There are 9 hidden switches. A switch that is on adds its own fixed numbers to the row, and there is some noise. The rows also spread widely along 13 directions, which tell nothing about the answers.
In the rows, 128 means zero.
Known rows, each followed by its switches (1 for on, 0 for off):
[166 150 141  95 100 148 125 143 128 159 135 127 131 141  99 149  95 108
 151 173 104 177 135 165 130 111 116 145 138 126 126  88 147  76 157 174] : 1 1 1 0 0 1 0 0 0
[213 111 112 142 123  97  85 140 146 163  98 145  54 146  73  76  80  81
 146 194 116 130 124 131  84  92  78 163 186 132 165 149 203 135 103 145] : 1 1 1 0 0 0 0 1 1
[175 140 148 145 116 145  62 154 143 144 117  64 152  88 134 137 115  71
 179 196  92 149 154 190  63 104  81 158 144 155 123 141 166 135 139 124] : 1 0 0 0 0 1 1 0 0
[ 95 124 158  87 106 119 107 105  97 140 127 101 111 115  94 109 134 190
  97 126 139 151  99 168 127 164 202  74  95 128 115 157 114 141 111 142] : 0 0 0 0 1 1 1 1 0
[144 115 166  98 133 122  93 103 107 146 116  77 126 148 107 109 126 117
 130 173  91 181 129 150 124 119 144 152 125 144 150 115 175 102 125 176] : 0 1 0 0 1 1 0 0 1
[164  88 175 133 102 140 139 171 132 131 134 123  97 151 124 133 134 107
 117 118 108 132 126 139 139  84  87 122 100 142 138 147 158 122 103 119] : 0 0 0 0 0 0 1 0 1
[160 144  14  58 160 140  76  74 161 145 128 151  82 163 112  97  65 146
 162 168 104 100  74 108  89 160 133 171 206 157 106  77 126  69 149 149] : 1 1 1 0 0 0 1 0 0
[189 155  70 163 145 138  79 127 152 157 125 133  84 138 122  91 104  85
 169 162 150 132 132 136 100 101 118 154 184 133 126 140 160 151 150 135] : 0 1 0 0 0 0 0 1 0
[171 127 133 179 108 144 131 190 122 115 125 121  45 166 165 101 122 100
 178 184 160  97 108 159 100 133 164 184 120 107 123 138 134 177 123 136] : 0 1 0 0 0 0 0 0 0
[173 122  99 155 160 121  63  84 143 137 134 101 122 101 108 109 151  93
 116 128 124 169 138  98 180  86 125 125 136 165 152 149 178 131 114 128] : 0 0 0 1 0 1 1 0 1
[125 125 106 165 126 150 108 124 165  90 138  82 135 145 153 151 152 139
 107 112 120 151 120 152 164 123 157  93  58 161 110 159  83 131 119 128] : 1 0 0 1 0 0 1 0 0
[164 120  90 152 126 115 107 111 132 131 135 172  94  97 102 122 134 123
 107 138 126 110 110  93 165 105 138 124 163 131 156 122 145 127 104 110] : 1 0 0 0 1 1 1 1 0
[185  93 151 138 127 184  62 141 139 128 183 120 170 119 123  50 178  96
 154 121 162 129 143 108 137  51  51 126 108 110 183 187 148 154 127 112] : 0 0 0 0 0 1 1 1 0
[157 162 186 158 142 132 100 170 102 176 126 102 153  74 107 125 166 145
 126 137 197 169 160 156 158 121 145 104 151  89 174 142 153 147 131 147] : 1 0 0 0 1 0 1 0 1
[176 121  90 180 115 151 112 136 148  98 163 177 136 101 142 148 139  74
 145 146 106  96 129  92 145  81  93 159 126 136 153 104 122 118 119 100] : 1 0 0 0 1 0 0 0 0
[123 152 159 133  90 114 123 143  97 134 108 119  99 101  98 141 127 123
 135 213 120 152 115 177 120 168 191 158 105 117 144 116 120 123 126 175] : 1 0 1 0 1 1 0 0 0
[187  90 162 175 135 184 117 230 148 134 147  63 120 133 164 152 175 113
 142  82 127  92 142 168 149  73  88 131 157 138 120 141 174 158 118  91] : 0 1 1 1 0 0 1 1 0
[155 131 107 125 118 175  85 143 133 115 127  86 100 148 115  86 174 140
 148 165 151 123 102 155 130 144 144 158 133 128 137 172 123 151 153 144] : 1 1 1 0 0 1 1 0 1
[105 140 125 120 123 179 108 143 115 116 135  74 190  69 117 178 210 171
 106  88 124 118 128 148 165 161 152 107 146 132 113 136 109 122 156 104] : 1 0 0 1 0 0 1 0 0
[176 105  79 174 154 152  96 142 167 101 145 115 135 141 159 133 146 104
 139 116  95  87 125 117 133  82  91 148 171 150 145 113 140 125 116  93] : 1 1 0 0 1 0 0 1 1
[146 178 139 121 123 176  84 146 113 163 130  62 171  98 113 149 173  87
 169 149 121 177 161 181 113 127 125 157 155 143 107 132 159 125 200 155] : 0 0 0 0 0 0 0 0 1
[176 158 152 104 111 164 111 169 139 181 121  89 127 157 111 138 123 123
 142 138 130 182 152 171 125  96 103 125 143 140 113 137 166 111 164 157] : 1 0 0 0 0 0 1 0 0
[160 171 150 188  75 159 136 202 103 159 122 141  60  94  91 156 192 118
 116 139 177 141 125 176 176 134 186 131 123 120 125 165 139 180 160 142] : 0 0 1 1 1 0 1 0 1
[135 140 149 127 152 147 138 180 148 135 139 125 116 173 152  89 128 176
 136 116 186 134 114 154 157 134 149 122 117  89 161 126 100 120 111 152] : 0 0 1 0 0 1 0 0 1
[113 133  86 150 112 177 135 114 164  73 163 162 141 208 151  96 136 130
 147 174 132 127  94 143 138 130 138 141  47 102 161 130  13  99 155 178] : 1 1 0 0 0 0 0 1 0
[208 154  77 101 127 162  58  90 180 166 170 132 152 151 105  99  92  92
 150 111 129 194 144 111 132  48  57  98 122 171 109 144 156  90 160 132] : 1 0 0 0 0 0 1 0 1
[149 116 156 129 104 127  96 124 128 135 155  95 128  97  98 132 117 116
 125 113 142 173 140 154 129 106 124  76  84 144 103 167 146 143 110 116] : 0 1 1 0 0 0 0 0 0
[161  79 164 125  99 147 132 156 114 129 134 118 120 116  90 129 178 106
 102 100  95 120 136 110 162  74  87 127 143 132 150 157 193 134 108 101] : 0 0 0 0 0 1 0 1 0
[156 104 190 121  95 101 100 136 132 145 102  84 120 154 107 122  75 111
 128 199  70 182 140 201  73  98 111 120  97 143 146 134 160 114  96 167] : 1 1 0 0 1 1 0 1 0

New rows, each followed by its switches (1 for on, 0 for off):
[159 163 129 136 138 147 107 145 147 162 120  97 134 118  82 127 168 137
 106 122 160 189 156 137 186 107 130 106 152 122 155 167 158 128 147 146] : 1 0 1 0 0 1 0 0 0
[175 116 123 130 155 167  65 127 135 121 157 110 114 172 161  27 144 105
 188 188 171 122 111 109 118 105 124 189 110 109 179 143 132 141 132 165] : 0 0 0 0 0 1 1 0 0
[114 195  92 154 116 157  87 101 139 134 134 127 197 106 118 160 140  97
 155 198  97 171 134 192 113 145 150 149 106 136 145  91  62  84 196 192] : 1 0 0 1 1 0 0 1 1
[157 114 171 170 122 159 118 215 126 100 142  72 122 116 169 116 154 146
 157 137 175  98 128 175 125 129 146 136 121  91 135 151 126 176 103 104] : 1 1 1 0 0 1 0 0 0
[157 156 143 111 108 164 139 152 125 169 144 157 154 127  87 151 153 127
 118 119 140 169 143 131 174 100  93 114 142 112 151 119 134  83 170 153] : 1 0 0 0 0 0 1 0 1
[156 209  52 182  91 167 144 163 183 152 109 162  80 145  96 166 147 149
  89 117 156 172 127 172 184 116 156  82 141 143 102 179  93 150 178 127] : 1 0 0 1 0 1 1 0 0
[117 152 120  86 131 185  92 128 121 144 143  71 150 137 105 118 188 170
 125 104 132 149 118 177 144 144 165 115 151 134 112 141 123 123 178 149] : 0 1 1 0 1 1 0 1 1
[123 141  63 128  83 138 104  82 116  93 166 184  78 109  96  88 139 156
 120 150 170 104  58 110 166 168 225 113  65 116 117 147  56 142 129 139] : 1 0 1 1 0 1 1 1 0
[129 116  82 127 131 165  91  88 128  93 166 143 152  88 119 117 181 114
 129 118 120 108 106  95 162 122 119 135 124 143 144 141 105 120 138 103] : 0 0 0 0 0 1 1 0 1
[116 136 147 133  93 121 142 153 105 135 124 151 100 108 111 137 126 141
 121 154 120 118 110 165 117 145 167 127 128 111 135 118 115 135 119 134] : 0 0 0 0 1 1 0 1 0
[ 87 107 109 134 154 123 124 107 134  90 128 118 153  82 158 171 129 134
 134 152  77  90 101 139 127 163 144 141 139 145 138  83  87  91 102 113] : 0 0 0 0 0 1 1 0 0
[142 127 121  79  88 127  86  88 107 127 143 100 109 122  75 107 118 150
 116 128 130 160  96 139 134 152 181 101  83 144  95 143 136 115 126 148] : 1 1 1 1 0 0 0 0 1
[156 126 158  92 107 171  83 125 116 154 139  87 155 150  98 110 158 119
 136 154 109 170 136 153 123 100 114 133 107 140 141 142 145 107 161 169] : 1 0 0 0 1 0 1 1 0
[140 108 181 113 102 115 144 148  98 141 137 181 111 124  86  83 127 143
 113 144 162 137 117 115 148 119 124 121 110  75 191 139 138 119  95 146] : 0 0 0 0 0 1 0 0 1
[140 117 131 137 122 119 104 139 126 114 110  62  62 135 117 108 136 170
 110 138 155 138  98 168 139 156 194 101 111 138 106 182 137 171  96 123] : 1 1 1 0 0 1 1 0 1
[137 152  88 136 131 131 100  80 137 139 119  93  75 166 100 118 137 118
 117 153 132 195 115 150 154 136 180 116 102 168 108 167 124 131 161 174] : 0 1 0 0 0 0 1 0 1
[157 126 119 142  92 146  72  86 135 101 182 108 166 104 122 123 120  98
 136 133 112 175 129 153 130  80 132  86  56 155 108 143 112 127 128 119] : 1 1 0 0 1 1 0 1 1
[157 154 131 123 112 155 110 169 142 158 129 101 123 129 126 127 116 155
 138 124 146 141 130 182 114 116 132  96 146 123 103 144 132 141 140 122] : 1 0 0 0 0 1 1 1 0
[124 132 129 133 128 154 108 128 128 111 157 127 160 132 138 101 153 173
 123 121 175 129 105 133 160 144 161 104  79  99 154 135  70 117 123 144] : 1 0 0 1 0 0 1 0 1
[127  90 123 104 109  98 141 124 134 132 110 196 105 127  84 111  78 143
 112 164  86  96  99 135  91 133  87 130 169 105 174 114 122  94  86 130] : 0 1 0 0 0 1 0 1 0
[149 128  92 135 125 198  78 136 138 100 165 117 167 118 156 118 179 107
 169 161 100  88 111 135 120 110 111 177 138 137 145 111 101 117 165 123] : 1 0 0 0 1 1 1 1 0
[156 166 110 185 111 161 106 171 131 144 112 167 109 103 107 112 167  73
 173 214 147 112 129 164  96 136  96 193 162 103 179 156 110 153 176 154] : 0 0 0 0 0 0 1 0 1
[160  86 132 175 126 125 112 145 125  78 143  95 101 102 163 130 157 109
 131 130 124  93 109 112 159 108 145 140 105 143 134 141 146 152  78  86] : 1 0 0 0 0 1 1 0 1
[188 102 140 135  65 158 119 203 112 119 135 155  88 108 108 112 158 136
 122 114 134  61 106 119 117 109 112 146 151 110 132 152 169 171  98  75] : 1 0 0 1 1 0 0 0 0
[181 182  15 161 134 160  26  98 183 140 124  82 123 103 123 113 134  98
 151 138 124 145 125 161 107 106 130 121 171 185  85 171 142 160 171 104] : 1 0 0 1 0 1 1 1 1
[175 120 100  75 132 166  62 112 107 125 148 123 108 147 101  29 145 131
 179 190 165 106  93  95 114 144 141 202 159  93 166 129 150 125 144 165] : 1 1 1 0 0 1 0 0 0
[136  82 124  86 110 159 127 115 131  86 173 132 141 142 144 124 132 152
 121 101 103 103  92  98 161 111 124 119  83 139 123 106 106  88 102 105] : 1 0 0 0 0 1 1 0 0
[150 171 117 152  93 122 140 170 141 168  92 156  81 132  68 141 119 131
 110 164 137 149 125 174 138 142 152 125 148 113 140 140 128 128 143 168] : 1 0 1 1 0 0 0 1 0
[164 142 110 156  94 179 120 157 147 130 149 124 103 145 108 146 155 110
 134 137 136 142 124 164 149 101 120 115 109 137 114 162 108 135 165 137] : 1 1 1 0 0 0 1 1 0
[123 140 131 154 161 107 109 157 128 148 113 131 119  85 128 120 123 153
 138 157 151 103 108 167 130 166 163 134 173  99 168 102 115 123 103 145] : 0 0 1 1 0 1 1 1 1
[159 165 107 135 145 148  57 138 187 162 107 114 189 121 118 119 113 129
 138 176  98 160 148 190  86 109  58 130 169 142 174 132 119  95 149 150] : 1 0 0 1 1 1 1 0 1
[131 136  86 133 119 172 112 133 125 108 146  93 112 155 141 121 169 140
 137 107 130 110  97 148 145 141 183 137 125 140  94 134 111 142 160 133] : 0 1 0 1 0 0 0 1 1
[160 146 157 106  90 149 105 148 141 163 140 103 116 137  95 130 118 125
 120 123 124 198 142 176 130  92 126  92  92 154 107 160 156 128 134 141] : 0 0 1 0 1 1 0 0 0
[185 102 108 150 139 149  56 115 168 100 167 124 118 151 135  39 118 124
 150 154 176 134 109 118 128  88  95 117  83 118 170 182 108 147  94 124] : 1 1 1 0 0 1 1 0 1
[195 116 145 124  93 134 101 147 155 149 132 129  67 174 108  92  89  87
 135 163 107 168 127 149 113  72 100 140  90 159 133 152 172 130 103 147] : 0 0 1 0 1 1 0 0 0
[178 165 128 127  93 176 101 215 157 180 122 128 152  91 103 152 124 134
 152 128 118 116 139 215  86 107  59 121 197 120 120 129 146 122 161 109] : 1 0 1 1 0 1 1 1 1
[128 101 124 141 173 150 117 137 158 119 116  66 136 130 130 175 183 146
  89 101  74 133 129 149 181 118 114 124 171 170 149 124 147  99 113 118] : 0 1 1 0 1 1 1 0 1
[140  99 139  96  92 159 111 120 138 128 153 147 154 103  68 139 151 123
 104 116  90 146 123 143 142  99  58  95 116 145 145 160 126  95 131 114] : 0 1 1 0 0 1 1 0 1
[117 127  91 120 146 163 125 145 203 126 102 106 114 200 116 129 133 171
 100 129  97 142 110 192 127 133  87 106 141 155 142 170  81  99 135 144] : 0 1 1 0 0 1 1 0 1
[151 118 160  72 113 165 117 130 105 153 173 128 139 125 113 150 135 120
 138 115 102 145 121 123 159 104 123 136 111 148 119  80 151  71 142 148] : 0 0 1 0 1 0 1 0 0
[145 144 119 183 108 150 145 172 121 116 142 113  68 121 156 161 160 121
 133 107 160 116 111 149 168 130 192 121 106 144  83 143 122 170 134 105] : 0 0 0 0 0 0 1 0 1
[121 127 188 102 103 114 113 124  85 139 109  71 102 133  75 110 135 151
 118 182 154 184 122 170 130 171 197 119  82 107 138 160 135 132 122 193] : 1 1 1 0 0 0 0 0 0
[170  98 100 123 132 168  35 107 140  94 188  93 138 113 156  74 138 113
 172 135 139  88  98 114  99 105 123 137  91 151 119 146 117 144 110 100] : 1 0 1 0 1 0 1 1 0
[144  96 100 143 126 140  98 104 138  88 157  98 144 110 120 123 163 141
 105  75 129 117 114 106 158 105 130  81 112 142 117 164 126 143 106  81] : 1 1 0 0 0 0 0 1 1
[173 168  83 193 158 159  66 134 174 140 146 116 145 109 144 126 121  55
 190 187 142 158 158 158 109 100  93 160 143 138 143 131 119 132 164 147] : 0 1 1 0 0 0 0 0 0
[130 126 128 109 120 103  98 108 122 128 114  71 132 102 112 139 110 138
 119 129  92 151 120 163 111 136 157 101 132 153  97 129 155 123 110 120] : 1 0 0 0 0 1 0 1 1
[128 129  94  99 107 141  93  90 149 117 151 144 138 107 100 140 120 109
 125 143  76 141 111 137 122 122 117 127 108 169 120 122 116  91 129 128] : 0 0 1 0 1 1 0 0 0
[100 166  88 157 120 114 139 112 117 119 111 144  66  93  87 144 146 178
  98 162 178 142  92 150 182 197 236  99 128 107 130 152  74 146 130 148] : 1 1 1 0 0 1 1 0 0
[177 140  55 144 101 176  91 125 177 108 137  88  94 165 134 145 133 102
 139 120  95 139 114 158 116  96 114 119 117 197  60 168 129 141 164 101] : 1 1 0 0 0 0 1 0 1
[133 108 157 133 127 160 134 139 106 120 157 101 137 113 129 158 170 124
 126 112 128 138 129 130 176 117 141 120 112 127 128 126 133 119 133 129] : 0 1 0 0 0 0 1 0 0
[128 111 121 116  90 128 105 106 105 118 154 168 124  53  85 150 119 101
 145 162 102 102 101 141  99 150 110 137 125 136 125 116 111 106 126 114] : 0 1 1 0 0 0 1 0 1
[170 134 100 123 123 149 114 121 136 140 155 178  92 169 117  76 127 149
 121 136 167 133 100  97 178  95 152 124 120 107 164 125 115 117 126 155] : 1 0 0 0 1 1 1 1 0
[146 146 143 137  97 104 147 192  96 152  80 118  39 111  93 112 137 190
 102 130 190 112 107 153 131 171 208 111 180  89 118 171 172 192  96 106] : 1 0 0 0 0 1 0 0 0
[165 135 125 156 116 117  87  97  95 115 145 112 147  53 119 151 127  58
 168 193 101 152 137 126 133 114 142 167 137 134 136  91 161 114 136 137] : 1 1 0 0 0 1 0 0 1
[111  80 154 161 134  89 146 141 124  88 116 131 107 108 112 136 135 160
  89 134 134 102 104 123 155 155 146 104 112 102 175 139 108 125  54 117] : 1 1 1 0 0 0 0 0 1
[134 127 104  97 114 120  98  78 142 110 161 128 141 140 125 117  74 115
 146 155  96 160 100 145 124 118 146 115  61 152 116  98  95  73 119 158] : 1 0 1 0 0 1 0 1 1
[168 138 137 129  99 160 130 162 156 144 165 170 131 141 113 131 124 148
 112 107 148 157 125 143 174  82 100  87  96 123 147 130 105 102 122 129] : 1 0 1 0 1 1 1 0 1
[143 108 115 126 100 120 118 101 118 109 135 142  96 150  99 106 132 137
 105 149 111 135  95 123 151 118 163 122 106 130 146 135 124 123 110 141] : 1 1 0 0 1 1 0 1 1
[141 113 174 113  98 126 107 151  84 130 149 118 114  78 107 110 124 130
 155 150 150 121 112 158 107 146 153 133 120 101 126 129 148 143 108 124] : 0 1 1 0 0 1 0 0 1
[167 102 164 132 121 110  95 103 153 133 152 142 151 144  99 103  94  95
 114 159 102 190 139 131 151  61  85 103  59 138 185 126 133  80  89 166] : 1 0 1 0 1 1 0 1 1
[160 143 126 126  89 151 115 147  98 139 164 103  98  98 159 168  91  90
 187 154 109 123 113 185  99 118 177 139 122 152  46  80 147 136 152 120] : 0 1 0 0 0 1 1 1 0
[117  94 102 101 143 115  96  59 129 108 118  76 103 131 102 132 141 133
  98 138  81 161 108 118 159 136 164 114 117 180 115 148 148 109 111 138] : 0 1 0 0 0 1 1 0 0
[148 167 101 172  86 115 134 144 139 153  93 173  79 120  54 122 142 125
  93 153 157 156 128 156 134 129 135  99 141 111 149 198 120 159 144 138] : 1 0 0 0 0 0 0 1 1
[146 129 109  86  98 161 120 162 138 144 120 111 112 154 110 132 135 149
 123  96  97 110 106 156 106 133 112 136 159 150  92 130 153 116 143 114] : 0 0 0 1 0 0 0 0 1
[144 156 120  99 137 169  98 161 147 148 130  93 138 155 147 128 111 130
 184 180 121 128 118 182  86 150 123 172 145 133 118  96 107  89 169 168] : 1 0 1 0 0 0 1 0 0
[137 148  76 112 133 163  95  96 137 115 175 150 140 125 102  89 162 144
 128 112 182 139 109  84 182 132 156 119 103 111 143 144  90 117 149 139] : 1 0 1 0 0 0 0 0 0
[124 166 110 140 185 141  97 139 126 141 161 105 155 100 163 109 123 169
 168 114 213 126 122 148 142 163 183 117 158  89 132  93  95 127 134 137] : 0 1 1 0 0 0 0 0 1
[171 124 106 151  99 122 105 130 125 121 140 163  83 111 112 106 102 114
 148 167 148 109 101 130 106 124 128 131 126 117 133 144 123 145 114 116] : 1 1 0 0 0 0 1 0 1
[124 169 198 177 102 112 167 196  70 136 119  79  90  85 131 179 146 149
 134 160 186 163 129 204 175 174 252 119 106  88 108 109 126 158 126 158] : 1 1 1 0 0 1 0 0 1
[182 129 140 143 170 136  58 115 127 158 130  76 129 138 111  61 173 128
 123 143 166 174 141 112 175  86 139 133 150 124 188 158 183 141 125 161] : 1 0 0 0 1 1 1 1 1
[102 141 121 133 136 106 128 123  84 117 136  91 127  55 115 147 157 208
  95  72 185 116 104 136 179 176 240  60 161  95  98 130 124 159 104  89] : 1 1 0 0 0 1 0 1 1
[139 142  96  55 172 113  76  76 135 170 125 133 130 127  79  83 107 201
 102 122 148 158 102 104 156 149 150 102 182 127 161 108 141  73 115 156] : 1 0 1 0 1 1 1 0 1
[163 163  81 110 120 140 124 133 145 154 143 184 137 111 105 135  84 145
 137 131 138 134 124 128 128 115 108 112 188 106 127  94 127  93 142 119] : 1 1 0 0 0 1 0 0 0
[163 103 185 148  33 141 177 177  85 134 160 172  81  95  88 208 130  63
 123 138  75 131 127 160 155  84 127 127  89 144  98  96 158 114 127 124] : 0 1 1 0 1 0 0 1 0
[199 150 126 125 102 170  50 135 118 171 139  67 137  80  74 130 167  61
 158 135 117 178 157 160 122  90  98 149 159 166 101 160 216 143 182 133] : 0 1 1 1 0 0 0 0 1
[140 129 150 146  81 126 124 156 105 101 147 127  98 116 133 105 121 144
 141 139 176 115 103 150 111 148 177 110  69 102 113 158 103 167 105 115] : 1 0 0 0 0 0 0 0 1
[123 117 148 103 121 152 132 150 129 133 119  95 115 164 100 123 155 149
 118 130 120 143 117 164 133 147 129 131 124 131 136 150 126 114 136 155] : 0 1 1 0 0 0 0 0 1
[143 144 130 148 138 153 123 185 168 141 142 110 166 112 129 143 125 176
 121  88 161 131 145 184 136 109 104  69 162 101 133 141 108 129 117  99] : 1 1 1 0 0 1 0 1 0
[161 140 113 111 129 142 100 149 149 150 103  73  81 152 116 148 130 141
 122 134  97 142 114 167 121 133 141 136 157 177  98 133 163 117 137 135] : 1 0 1 0 1 0 1 0 1
[141  97 143 131  94 150 141 138  99  99 173 115  96  91 127 165 158 121
 121  96 118 117 100 131 184 116 165 111  89 150  87 122 138 130 113  95] : 0 1 1 0 0 1 1 0 1
[173 112 176 142  89  85 123 157 111 152 104 102  49 132 106 121  71 132
 123 167 137 163 120 183 108 114 169  91 112 129 107 154 173 161  83 137] : 1 1 0 0 0 1 1 1 0
[179 168 107 121  56 167 105 169 101 159 127 127  73  89  82 148 136  94
 173 183 118 120 107 194  89 137 146 167 176 138  76 132 159 146 190 130] : 1 1 1 0 0 1 1 1 1
[111 141 120 136  96 140  90  84 127 109 116  99 167  88  73 141 161 106
 121 195  94 183 139 169 119 146 131 125 100 136 148 170 102 121 160 154] : 1 1 0 0 0 1 0 0 0
[186 124 191 116  64 108 113 131  90 159 146 153  94  97  72 102  95 100
 129 170 156 189 135 130 140  88 137 104  79 111 139 148 175 132 109 150] : 1 0 0 0 0 1 1 0 0
[165 175 119 193  90 183 153 204 136 158 122 156  87 115 103 178 188  68
 148 168 122 134 139 187 163 103 115 172 162 130 139 133 129 136 198 149] : 0 0 1 0 0 1 1 1 1
[151 160 153 184 114 118 123 163 130 150 114 154 116  81 103 157 127 104
 134 202 139 158 141 168 146 126 139 137 132 111 177 119 118 121 123 161] : 1 0 1 0 1 1 1 0 0
[166 162  79 143 128 171  74 134 181 134 143 101 200  92 126 154 140 110
 134 107 102 154 158 151 130  87  73 108 155 156 120 136 136 112 156  98] : 1 0 0 1 0 1 0 0 0
[151 161  57 169 154 115  63  88 199 141 106 147 126 118  83 111 112 115
 111 170 132 170 130 144 131 128  97 108 130 150 175 169  93 109 130 159] : 1 0 1 1 0 0 1 0 1
[112 114 160  83  51 125 151 130 106 132 151 168 131  90  38 158 134 195
  57  74 117 145 105 160 160 130 140  30  96 117 117 154 108 110 104 100] : 1 1 1 0 1 1 0 1 1
[157 135  97 104 120 162  93 123 144 133 169 114 142 118 156 154 100  99
 168 110  90 125 119 148 101 103 104 127 126 175  71  92 134  95 149 102] : 0 0 0 0 0 0 1 0 1
